The rows come from 5 hidden closed curves, with some noise, and rows from the same curve form a group. Each curve winds through 8 dimensions. The rows are also pushed far along 5 directions, which tell nothing about the answers.
(in the rows, 128 means zero)
Some rows, each with its group after it:
[127 152 127 204 157 165 163  82 161 184 130  55 195 128  96 169 108 119
 149 121 120 123 122 133 157  83] => gefe
[129 103 136  93 131 138 149 121 137 100  97 159 106 125 144 116  98 124
  84 125 130 144 121 108 127 153] => vip
[ 84 148  95 153 130 111 131 158  90 140 157 122 165 175 125 165 138 119
 164 124 138 125 118 141 156 145] => vip
[152 168 187 157 104 165 155 113 161 147 127 131 105  78 148  75 110  95
 120 132 105 105 153 131  94 135] => sete
[ 94  86 139 116 126 104 128 147 110 113  97 132  72 164 147 136 128 139
 127  81 169 160 140  98 122 179] => sete
[160 169 120 152 143 138  97 129 164 162 155 126 183 116 111 116 163 126
 164 152 104 100 120 137 157  88] => gefe
[ 72 115 122 142 159 142 119 126 147 107  90  59 132 194 103 155 103 144
 133  74 138 158 122  69 131 138] => Puse
[123 103 143 160 138 164 167 119 140 157  72  76 135 138 105 139  97 118
 143 101 149 141 137 106 106 136] => Puse
[100  72 133 139 143 106 154 115  61 107 121 114 130 162  90 166 113 105
 123 108 175 125 115 133 136 128] => sete
[139 136  74 132 152  61  87 127 108 121 140 152 123 126 110 143 146 134
 156 139 143 109 100 153 152  90] => Puse
[162 117 136  70  73 159 126 135 156  86 127 136  71 119 165  93 132 151
  59 112 103 142 168  96  95 147] => sete
[142 119  73  57 121  99 134 151 112  92 172 162 137 130 134 132 136 138
 108 134 106 148 118 114 150  93] => vip
[106 147 119 118 133  95  90 180 157 140 137 125 136 125 122 120 159 139
 167 121 119 151 131 120 128 109] => vip
[ 80  74 178 122 140 127 144 123 143 106  72 110  89 172 149 113  92 132
  87  87 145 169 137  52 142 171] => sete
[163  80 141 166 131 110 171  81  62 132 104 127 105 105  93 132 100  86
 127 138 176  86 126 158 108 109] => Puse
[134 176 120 103 145 170 104 116 169 132 152 111 185  96 108 124 141 154
 130 145  83 134 124 119 135  96] => Puse
[115 124 140 158  93  79 130 146  58 122 149 171  80  97 141 121 117  93
 144 142 157  96 140 185  74 136] => Puse
[186 143 100  67 118 116 118 137 149  99 137 192  83 103 171  88 133 135
 116 173  90 120 105 150 103 120] => Rak
[ 61 137 142 134 128  81  89 189  69 141 134 163 161  67  83 127 140 109
 184 140 157 124 139 165  95 126] => Puse
[118 106 165  91 104 181 155 145 136 114  91 110 117 123 130  94 107 127
  98 109 119 151 158  78  92 165] => Rak
[165 126  92 176 134 122 156  80  89 130 134 154 120 141 141 162  98 103
 129 159 147  76  93 196 118 124] => Puse
[ 76 165 205 184 145 159 128 137 149 162 110  77 178  91  61 118 132  90
 154 108 139 117 147 134 125 133] => gefe
[177 137  93 179 132  92 125  79 102 126 164 138 100 154 148 150 130 116
 137 149 135  75 103 173 139  94] => Puse
[134  96 130 197 147 105 116  72  82 133 123  96 121 166 107 158 126 124
 137 123 170  88 122 135 149 114] => Rak
[145 148 139 221 171 179 142  72 169 196  95  71 180 130  97 169 120 124
 170 134 142 104 107 163 135 116] => gefe
[156 161 120  89 117 124 117 140 136 100 143 189 101  96 150  79 130 119
 119 128 112 111 133 116 120 138] => sete
[ 82  93 191 140 113 136 160 116  40 103 111 121  97 110 104 123  96  92
 120 124 166 110 142 148  68 168] => Rak
[132 158 136 119 102 176 129 149 203 151 112 110 130 116 162 111 124 150
 112 128  86 157 151 111 103 145] => Rak
[148 157 173 138 109 180 153 123 197 172 126  85 135  91 138 104 139 133
 118 121  95 151 164 111 128 125] => gefe
[ 70 163 179 135 109 110 101 197 119 120 140 143 135  81  93  92 139  89
 155 114 133 119 154 143  87 134] => sete
[ 84  92 133 193 179 135 122  88 130 153 130  63 172 211 112 211 132 150
 152  97 164 145 104 121 178 121] => gefe
[145 116 171 185 117 147 153 117 120 148 111 126 117 124 135 112 100  88
 141 145 140  90 129 153  83 130] => gefe
[ 37 152 164 202 159 134 122 114 120 134 113  41 175 147  55 168 108 108
 142  94 144 125 126 131 141 123] => Rak
[110  99 110 172 141  99 147 132  93 133  99 138 121 166 120 162 106 102
 146 123 175 112 104 155 131 146] => Puse
[ 92 106 146 151 134  84 132 119  76 114 129 134  98 136 111 149 133 109
 127  93 181 122 132 140 145 152] => gefe
[166 135  89 130 165 147 114  72 154 125 131 100 161 141 108 149 127 154
 122 137 111 119 104 116 157  84] => Puse
[115 151  95  54 122 165  95 151 184 106 137 109 141 133 154 125 137 193
 108 128  69 182 134  87 114 126] => Rak
[138 168  61  80 116 104 107 187 115 119 193 169 171 133 125 126 173 129
 154 138 107 124 123 132 166 108] => vip
[133 143 138 112 118 192 130 117 187 138 111  99 137 121 142 119 124 161
 101  92 109 157 163  74 128 150] => Rak
[199 133 105 125 111 107 169 111  76 135 173 184 128  75 126 116 131  86
 136 171 132  79 119 190 119  89] => vip
[126  67  85 165 142 126 127  79 137 122  77  59 113 232 141 177  97 169
  92  98 147 142 122  65 171 127] => gefe
[ 81 110 188 171 140 139 152 116 116 162 105  97 143 113 117 143 113 116
 135 117 153 144 142 128 127 149] => vip
[181 124  73  65  94 109 123 155 110  98 188 194 139 136 167 105 141 135
 104 169  89 116 122 122 143  93] => Rak
[ 62  89 144 118 145 147 118 117 117  91 108  94 124 189 128 170 106 156
 100  97 142 164 119 103 122 160] => gefe
[154  79 136 118 129 106 162  98  51  85 113 176  65 126 117 138 112  90
 110 127 188  93 104 184  96 161] => gefe
[106 122 131  95 125  71 114 150  95  77 127 158  64 117 120 106 129 113
 120 104 146 131 128 123 114 138] => Rak
[119 218 169 115 125 163 115 137 144 133 163 164 168  34 116  76 131 104
 142 166  81 103 133 158 102 127] => sete
[ 65 126 138  88 110 131 104 147 159  83 119 102  97 157 142 137 130 165
  72  69 121 182 157  72 140 166] => gefe
[134 132 155 132 119 159 136 113 141 132 129 115 107 127 142 122 134 136
 126 102 135 133 149 118 112 152] => sete
[130  92 104 123 128 106 120 139 134 106 112 143 102 162 149 139 109 136
 120 119 139 139 116 115 114 119] => sete
[130 170 187 172 130 185 139 111 215 180  91  91 150 102 145  95 114 127
 118 140  92 132 143 110 135 143] => vip
[145 152 218 167 115 151 130 126 160 160  83 127  87  66 124  66 131  94
 140 134 134 102 152 148  86 162] => Rak
[132  79 122 173 148 126 157 100  80 156 142 106 168 179 117 171 127 119
 152 133 161 115 113 128 167 113] => Rak
[ 65  83 156  81 122 118 124 154 122  93  83 153  91 117 138 125 103 144
  86  81 160 182 152  82 113 179] => vip
[176 104  46 120 140  91 147 106 111 139 172 153 155 158 150 166 132 142
 130 148 125 127 104 127 191  72] => vip
[ 78 141 113 193 141  54 103 158  51 141 148 149 150 106  73 160 133  83
 200 128 183  86 116 196 112 105] => vip
[208 124 141  98 121 180 181  90 167 116  94 146  96 100 139  81 101 108
  83 131 110 114 128 108 116 134] => Rak
[ 94  87 144 207 130 108 149 101  90 157  98  69 124 178 115 171 111 118
 130 113 172 121 133 130 154 142] => sete
[136 108 103  69 120 124 121 131  95  87 151 177 124 123 147 125 123 143
 105 144 120 133 121 127 113 127] => Puse
[173 132 112  74  75 115 129 156 148 114 136 164  76 106 178  80 140 141
  85 140  97 139 157 109 126 137] => sete
[ 82 149 170 139 114 126 145 158 114 140 118 132 109  90 130 115 119 105
 145 121 136 136 143 155  85 163] => sete
[ 74  98 136 125 129 134 123 113 150  96 103  74 100 187 130 164 117 160
  69  59 145 176 148  68 159 161] => gefe
[216 128 119 168 130 180 171  53 180 181 110 117 150  87 137 133 107 131
 100 144 123 109 137 135 150  96] => vip
[ 67 163 149 161 146 142 107 147 139 158 157  68 187 137 100 148 148 138
 178 115 114 146 137 120 134 112] => Puse
[ 76 160 170 181 144 120  88 162 115 173 128 118 166 111 110 123 147 116
 204 153 136 113 124 163 106 141] => gefe
[158  69 123 117 135 108 156  83  81 108  86 172  76 143 155 123 100 126
  90 144 162 114 110 124 142 165] => sete
[119 149 154 163 108  98 104 151  75 152 158 151 126  95 115 116 166 105
 171 144 151  89 144 181 112 141] => sete
[ 61 129 154  97 121 130 100 178 116 125 119 130 121 117 125 130 152 149
 149  93 150 171 156 115 101 184] => vip
[182  87 128 122 106 117 165 107 120 106 110 132  59 149 159 108 106 112
  99 136 129 115 121 128 105 123] => vip
[153  77 134 119 143 164 184  83 132 106  78  96 105 163 121 133  84 118
  85 107 141 135 117  90 130 137] => Rak
[139 120 134 162 131 132 151  99 119 155 114 146 138  89 126 141 107 115
 123 129 154 117 137 149 128 129] => vip
[126 105 134 148 121 136 138 112 162 125  78  79 109 142 108 135 104 132
  88  94 137 141 146  96 134 123] => Puse
[123  88 147 205 142 137 127  68 114 148 103  54 128 183 107 168 120 138
 121 100 166 113 138 106 156 121] => Rak
[180 101 158 125 122 136 162  82  73 100 116 179  70  95 123 118 118  88
 107 141 172  79 113 192  91 161] => gefe
[132  93 117 112 128 122 121 141 146 126 113 122 106 171 153 129 134 151
 130 102 136 157 134  81 135 138] => Puse

New rows. What belongs after each?
[ 95  53  85 107 145  86 121 123  53  86 138 115 120 223 135 185 122 154
 119 127 154 146  95 114 148 127] => gefe
[101 101 134 103 108 103 117 174 109  87 124 165  91 153 153 108 109 115
 122 123 133 132 130 113  88 140] => gefe
[211 140 109 160 103 172 155  80 150 169 147 101 150 112 130 129 141 132
 115 136 115  97 156 130 148 100] => vip
[105 107 174 186 158 136 129  91 119 146 110  77 158 153  98 143 117 117
 135 128 144 112 120 116 154 116] => vip
[ 95 125 195 146 147 115 140 138  98 148 122 132 135  85  89 115 143  92
 161 116 167 125 136 147 127 146] => gefe
[ 42 119 167 113 113  79 103 177  69 104 144 153  96 122 139 119 139 125
 141 114 151 148 145 129 106 171] => gefe
[121 130 111 124 154  76 110 151 100 128 157 179 151 141 129 123 144 109
 163 157 132 112  93 139 168 109] => vip
[170 150 109 173 151 176 153  73 191 181 144  79 182 135 132 161 125 144
 135 134 101 129 118 127 165  79] => gefe
[102  98 128 144 151  57 116 124  43 118 124 155 103 105  92 144 127 106
 169 134 184 107 109 175 107 120] => Puse
[136 137 170 134 130 156 154 134 139 158 118 142 139  99 131 115 135 109
 142 145 130 127 124 158 120 154] => Puse
[195 158  88 139 142 159 134  67 158 132 163 135 174 123 143 129 111 134
 106 175  80  91 104 134 159  71] => sete
[ 62  84 176  88 105  99 116 179  71  90 115 138  80 136 118 117 148 126
 117  84 171 159 159 107 108 189] => sete
[ 74  96 160 141 150 155 130 119 144 129 106  51 137 186 116 155 120 152
 131  80 137 172 138  69 136 142] => Puse
[ 70 132 199 191 112 114 124 152  91 133 119 124 104 128 120 116 123  84
 152 112 163 102 148 150  92 168] => Puse
[182 139  65 103 112 136 138 143 175 135 130 154 136 137 157 129 127 141
 111 142 100 133 121 129 142 109] => Puse
[ 77 108 151  66  81  99 115 203  92  74 149 168  85 130 151  91 130 121
 106 103 127 154 162  93  92 156] => Puse
[159 107 130  78 103 161 148 123 128 110 129 164 114 105 161 112 114 139
  86 146 112 136 137 127  99 142] => Puse
[152 161 187 143 135 160 126 147 175 182 125 130 169  55 100  88 155 105
 169 150 116 116 139 150 114 112] => sete
[124 172 123 139 129 142 113 126 137 141 148 151 147  96 140 136 131 134
 145 160 110 116 115 183 104 133] => Puse
[191 109  54 105 166 119 102  69 163 101 131 109 128 187 136 153 133 177
 102 135 104 128  90  93 186  77] => Rak
[117 114 144 136 137  73 106 132  91 114 102 165  76  95 112 113 132 110
 144 127 169 110 121 162 102 144] => Puse
[152 110 129 169 152  89 154 104  57 133 107 174  80 121 121 131 111  78
 182 145 187  76  90 195  93 148] => Puse
[114  94 131 128 121 122 117 132 152 105  69 116  73 147 135 128 103 141
 102  89 149 150 141 100  99 150] => vip
[131 163 190 105 121 138 135 151 147 144 134 153 124  44 110  79 155 105
 141 122 127 135 153 136 118 144] => gefe
[ 90  98 125 103 123 122 124 145 112  77 113 115  93 180 132 125 103 131
 110  85 138 147 135  73 109 146] => Puse
[156  91  87 153 110  65 136 131  63 133 169 159 119 151 140 151 136 110
 142 145 155  97 121 157 148  90] => Puse
[109 170 125 135 137 104 122 157  91 128 177 164 183  73  83 124 132  82
 172 164 121  92 108 188 107  84] => sete
[166 112  93  58  90 122 122 148 116  76 141 209  91 119 175  97 118 136
  73 147 111 123 132 121 108 138] => Puse
[147  89 135 194 136 110 170  73  67 153 108 159 116 104 125 156  91  92
 130 135 191  87 124 177 121 134] => vip
[148 162 129 106 124 154 121 169 180 163 139 124 164 102 129  94 157 134
 161 131  95 144 144 101 132 109] => Puse
[166 121 109  96 102 170 151 124 156 133 134 146 141 114 163 127 118 146
  91 148 100 142 137 127 118 126] => Puse
[ 73 117 192 185 129 151 152 108 123 126  96  83 100 147 124 133  87 103
 118  86 154 129 147 110  98 163] => sete
[126 191  90 125 137 136  76 162 204 162 173  99 188 139 136 131 173 169
 168 128  74 153 133 104 164  83] => Puse
[100 137 126 113 155 101  88 152 104 129 148 145 171 105  92 127 157 131
 167 140 134 128 117 133 144 108] => Puse
[158  70  48 121 141 100 137 108 114 116 117 115 111 212 151 176 115 157
 122 127 141 139  96 112 150 107] => gefe
[ 96 179 105 175 157 118  95 130  76 154 166 118 190 113  92 156 140 120
 209 177 122  88  96 196 104 101] => Rak
[ 91  94  70 124 153  85  90 150 110 117 128 114 143 210 139 173 134 167
 156 125 137 155 100 100 154 117] => gefe
[162 123 162 185 112 171 171  88 126 150 120  94 122 130 128 119 103  96
 123 125 132  91 147 128 105 123] => Puse
[202  95  76  61 128 106 141 110 148 100 146 162  99 143 151 122 147 149
  86 112 124 146 126  88 179 101] => gefe
[185 183  77 133 137 119 132 122 112 141 186 159 170  88  99 142 156 103
 166 171 114  78  96 211 133  76] => gefe
[ 71 114 162  97 115 112 116 147 120  89 127 114  98 131 121 123 131 138
  97  94 130 162 149 101 121 147] => Rak
[140  55 132 103 138 127 165 119 143 110  69 119  99 160 129 131  92 127
  86 103 149 159 119  83 137 132] => sete
[105 126 140 150 116  96 117 155 123 150 133 121 133 115 118 135 146 122
 143 123 141 136 143 141 133 119] => Puse
[ 75 151 109 135 159  95 106 138 124 114 149 141 146 143 118 163 131 130
 145 109 138 140 105 141 155 126] => Rak
[ 41 193 144 184 150 106  76 170  83 155 175 123 185 105  78 160 166 110
 225 120 155 108 126 190 107 137] => sete
[103 120 112 154 155  71 116 116  88 108 134 114 112 152  95 154 129 113
 147 104 160 115 109 136 147 108] => Rak
[ 16 151 157 146 139  98  73 176 114 121 144 112 173 137 114 135 128 136
 148 138 111 150 128 121 131 128] => sete
[182 112  76 195 139 120 163  96  97 168 126 119 148 143 114 158 107 100
 173 145 155  82 111 158 127  84] => Puse
[ 51 161 103  97 148  71 102 175  86 100 186 157 169 134 118 133 132 121
 151 139 106 142 108 118 160 110] => sete
[ 54 105 180  95 123 165 108 162 156 123  79  84 108 135 125 131 139 171
 117  65 147 200 169  74 100 198] => vip
[120 152 122 105 128 154 126 171 181 146 131 113 175 133 123 114 141 138
 141 112  99 158 142  80 152 123] => Rak
[201  97  99  72 137 156 141 109 182 130 109 138 126 131 147 124 139 163
 102 132 113 157 119  99 148 113] => sete
[145 107 178 186 159 165 163  73 122 158 104  79 130 149 107 132 117 105
 155 117 154 105 120 126 123 133] => Puse
[154 123 169 145  91 108 134 136  68 139 143 171  84  82 132  97 156  94
 145 145 164  83 153 179  94 158] => sete
[130  89 134 192 145 138 137  68 150 137  95  61  97 205 144 172 108 148
 111  92 151 133 122 105 149 136] => Puse
[155 131  89 212 141  75 115  99  79 146 138 149 120 132 117 157 117  98
 176 157 164  58 100 199 113  91] => vip
[143 138 116 161 157 152 145 112 150 176 140 102 195 149 116 165 142 128
 154 147 124 127 104 149 173 108] => Puse
[119 164 164 149 152 175 112 135 172 158 135  97 199  93  76 128 145 119
 156 129 115 122 130 140 120  98] => sete
[147 159 117  56 120 128 113 165 163  92 116 173  76  97 148  73 129 132
 129 120 101 142 128 108  86 148] => Puse
[ 94 139 151 184 131 133 117 133 141 169 118  87 162 134 108 140 135 127
 149 106 143 129 151 112 154 131] => vip
[116 130  81 169 161  88 119 117  74 114 141 129 134 170 106 158 115 107
 180 126 155  89  92 147 129 105] => Puse
[154 122 123 160 136 132 131 123 141 166 130 113 142 143 134 132 139 128
 163 128 134 122 130 122 138 112] => Puse
[ 86 106 156 131 135 104 109 139  76 106 144 128 120 155 107 150 155 122
 137 115 163 124 121 150 134 154] => gefe
[113  82 121 173 135 142 168  73  93 108  96  87  91 187 129 181  81 124
 101  87 173 123 123 126 113 154] => sete
[156 110 140  35 116 142 123 136 194  96 103 124  78 107 148  87 141 168
  75 104  97 186 150  68 126 133] => Puse
[128 129 176 185 141 145 125 115 145 182 103  73 138 123 110 123 145 126
 167 128 138 123 140 130 124 131] => Rak
[ 71 118  98 143 161  97 116 135  67 124 141 124 160 155  95 189 131 128
 170 119 167 131 100 161 136 131] => sete
[ 89 119 119 144 123 103 132 129  75  90 142 140  96 157 135 148 102 110
 126 101 154 116 126 137 103 144] => sete
[ 44 123 224 157 125 135 129 131 113 107  85  88  75 115 105 116 107 103
 115  86 159 140 150 130  81 186] => Puse
[133 136  77 145 143  96  98 144 159 154 148  95 163 158 115 156 153 150
 162 121 117 142 122 114 166  70] => vip
[200 153  73  83 104 135 139 118 122 110 161 186 104  92 158 117 132 131
 116 154 107 107 120 166 103 117] => sete
[141 117 161 166 127 139 140  84 116 130 118 137 119 121 148 117  92 113
 103 164 123  95 119 144 111 125] => sete
[198 114  61 129 151 159 130  61 201 148  95  65 150 139 118 161 115 180
  98 122 104 145 122  91 161  65] => Puse
[ 62 147 160 133 148 155 110 160 159 137  82 102 148 109  91 135 124 133
 148  95 142 159 136 126 100 165] => sete
[ 70  96 186 107 138 132 111 162 128 109 107 129 125 123 115 121 124 130
 133 113 143 160 131 120  88 147] => sete
